There are 3 ways to turn a row about zero (a turn may also mirror it). The second row of each pair is the first, turned, with some noise. The first 27 pairs use one turn. New pairs use 2 turns, one after the other, and a turn may come again.
Known pairs, each followed by its turns in order:
[-17   7  29 -17 -14  21  33  20]
[ 13 -21 -36  11  22  -4  31 -17]	P

[  0 -26 -13  33 -22 -21   7  -2]
[ 17 -18  12 -16 -45  11   1   8]	P

[ 42  16  -7  -7   7   2 -24 -13]
[-29  27 -19  15   3   0 -23  22]	J

[ 19  19   8  16  55 -20   2 -40]
[ -4 -24 -33   9  38 -28 -16  41]	J

[ 13  21  34  35 -53 -16  -2 -18]
[ 33 -38  20 -38  17  -2  17  37]	P

[-14  -8 -10   6  52 -16  15  44]
[  0  -8  23   2  40 -33  51   7]	J

[-20   1  -3  -3 -15 -10   1 -11]
[-12 -23  -3   5 -10   4  -4   8]	P

[  4  16  -5   3  24  -8   2 -25]
[ -5 -14 -10  17  12 -18 -16  14]	J

[ 17  55 -18  13   9 -12  55  21]
[-13 -16  -7  24 -41 -52  35  29]	J

[  8   2  -7  17 -12   2  33   8]
[ 20   1  -2   3 -27 -20  13   9]	J

[  0  31 -16 -34  26   0   4 -19]
[  7  22 -15  14  22  23 -29  29]	E

[ 17  -3  16  -6 -23  43  26  -8]
[-18 -12  28  12   1 -44   5  26]	E

[ 33 -24   1   2 -54 -24  -7  20]
[-29  13  12  19 -47  -2  39 -15]	E

[-16 -34   6  -5 -13 -14  24  21]
[  4   6  40  -4 -12   4   3 -27]	E

[-14 -37   2   1  16 -38 -18 -17]
[ -8 -14   5   0  14  51   8 -31]	E

[-11  -7 -27  16  -8 -28  41   7]
[-13 -17   3   3 -46  -2  33   1]	P

[-11 -12   6  25  20 -28 -21 -17]
[ -8  12   3 -24 -16  22 -18  30]	P

[ 13 -23  -2  17 -23 -10  40 -15]
[-17   1  28  34   6 -19   5 -31]	E

[-24 -10   1  28 -15   8 -21  10]
[ -6  -7 -12 -33  -3 -13  17 -25]	E

[ 10 -12 -18  -2 -15 -20  39  34]
[ 13  14 -13   0 -25 -19  48 -14]	J

[ 13  -2  -2  13  -5  29 -22  -4]
[  4  25  17  -4  -3   5 -25  16]	J

[-30  12   9 -31  16 -45  20 -27]
[-19  18   8   3  14  39 -57 -13]	E

[ -7  27  -3  11  52 -26   1 -21]
[-12 -37 -13  12  33 -34  -9  14]	J

[ -6 -12  -8  29 -40  -5  48   0]
[ 14 -45   9 -19 -34  -2  33 -17]	P

[  1 -32   1  -4   9  10  27  -5]
[ -3   3 -22 -13 -20  -7   1 -33]	P

[ 14  24  -6  15   1  40 -17  11]
[ 14  -5 -28  -9   0 -33  16  30]	E

[ -6  57  -4  -9 -16  -1  -6 -40]
[-36 -27  34  -1  44  -2   3  17]	P

New pairs. What belongs after each?
[-10   6  -5  -8 -44  28 -12  -8]
[-21  -6 -22  29  -6  -2  28  23]	E P

[-18 -14 -13  43  15  26  46  -7]
[ -5 -36 -10  38   5  48 -15 -16]	E E

[ 11 -15  20  12  -8 -16 -20   1]
[-18   5  23  -7  16 -12   9  -7]	E E

[  6 -16 -14  30   0  52  -6  -9]
[ 18 -11 -29  15  29 -21  41  -1]	E J

[ -4 -58   1  12  -4  -4   2  16]
[-17  21  14 -10  30 -33  18 -16]	J P

[  2  25 -10 -12 -13  21 -14  23]
[-27   9   1   7 -23  -8  30 -10]	E J

[ 32 -33 -12  38 -40  20 -30  -1]
[-23  25 -54   2 -24   1 -19  47]	J E

[  0 -12  17  -1   8  -4 -26  -8]
[  3  19   9  26  12  -4 -13   6]	P P

[ -4 -36  27 -11  14   1   1 -35]
[  2   9 -42 -20   6  26 -16 -16]	E P

[  7 -30  -7  28 -36 -15   1  53]
[ 51 -14  35 -20  -7 -40   9 -11]	P P

[ -8 -22 -12 -12  30  53  35  24]
[ 21 -20 -20  39 -15 -15 -58   9]	P J

[ -9 -48  -9   9 -17 -22 -31   1]
[-21  14 -17  -7 -31  -3  48   9]	P E

[ 0 13  6 15 -2 -3 12 -7]
[ 5 -1 20  1  0  0 -7  9]	P E

[-10 -17   9 -22  21  25  11 -17]
[ -2 -14   4  30  13  -7 -25 -18]	P J

[ 19  57  -8  21  48 -13  11 -12]
[ -6 -65  23  -2 -10   5  25  30]	P J

[-78 -22 -28 -29  10 -19   1 -13]
[-24 -65   6  29  48   9   7 -18]	J E

[-23 -32   0  15  -6   5   8 -13]
[ -8 -21  13   0  17  18 -25   4]	E E

[-53 -13  -1  21  21 -30 -30  -4]
[ -9  27  66  -6 -21  10  -9 -12]	P J

[-12 -23 -13 -13   4  19 -21  -5]
[ -6  12   5  -6  19   3 -36  -6]	P J

[ 15  -8 -45 -14 -17 -15 -22  26]
[ 39 -13  18 -26  -3  12   2  38]	P P

[  8  29  13  -9 -36  13 -20   7]
[ 29 -42   4  19 -12  20   7  -9]	P E

[ 19 -23  20  -9   6 -41  -4  17]
[ 25  31  12  13  32   2 -20  15]	J E

[-22   9  -3   4   8 -21   9   0]
[  6 -15  -5  16  -3  16   8 -13]	P P

[ 18   5  13   0   0 -12  20  18]
[ -5 -12  -2  18 -12  -8  20 -12]	J P

[  1  -7   4  10  17 -12 -14 -10]
[ 8 -4 10 -2 25  0 15  6]	E E

[ -4  13 -16  19 -10 -30  -3  26]
[ 42 -13  -5  -3   2   4  28  -5]	P P

[ 28 -10  -9 -21 -29 -35  31 -15]
[  4 -13 -40 -12  -5   0  29 -44]	P J

[-24  31 -12   4 -30  52 -11 -43]
[-43 -27 -30 -35 -24  -6  46   0]	J E

[ 10 -21  -6   6  16  11 -10  -3]
[ 18  -5 -19   9  -7   5  -6  15]	J E

[-18 -30 -13   6   0   4  -2 -17]
[ -4  20  19 -25   9  -9 -10   1]	J P

[-10  26   3 -10   4  20 -19  -7]
[ 23 -26 -11 -15  13   2  -6  -3]	P E

[ 12 -19  -8  12 -37 -14 -21   3]
[-28  27 -22   8  12   2 -14  23]	J E

[-20   3  29  -8   6 -14 -44 -11]
[  4 -11   9 -31  34  27   5  27]	J E

[ 19 -32  -1 -25   2  -5  -2   1]
[ -9  -7  22   7  -9 -13 -11  31]	P P

[-20 -22  12  12 -12 -15 -45 -21]
[ 30 -23  20  39   6  23  -6 -10]	E J

[-28 -10   7  15 -18  25   5 -14]
[-10  26 -14 -15  -1  27 -13  11]	J J

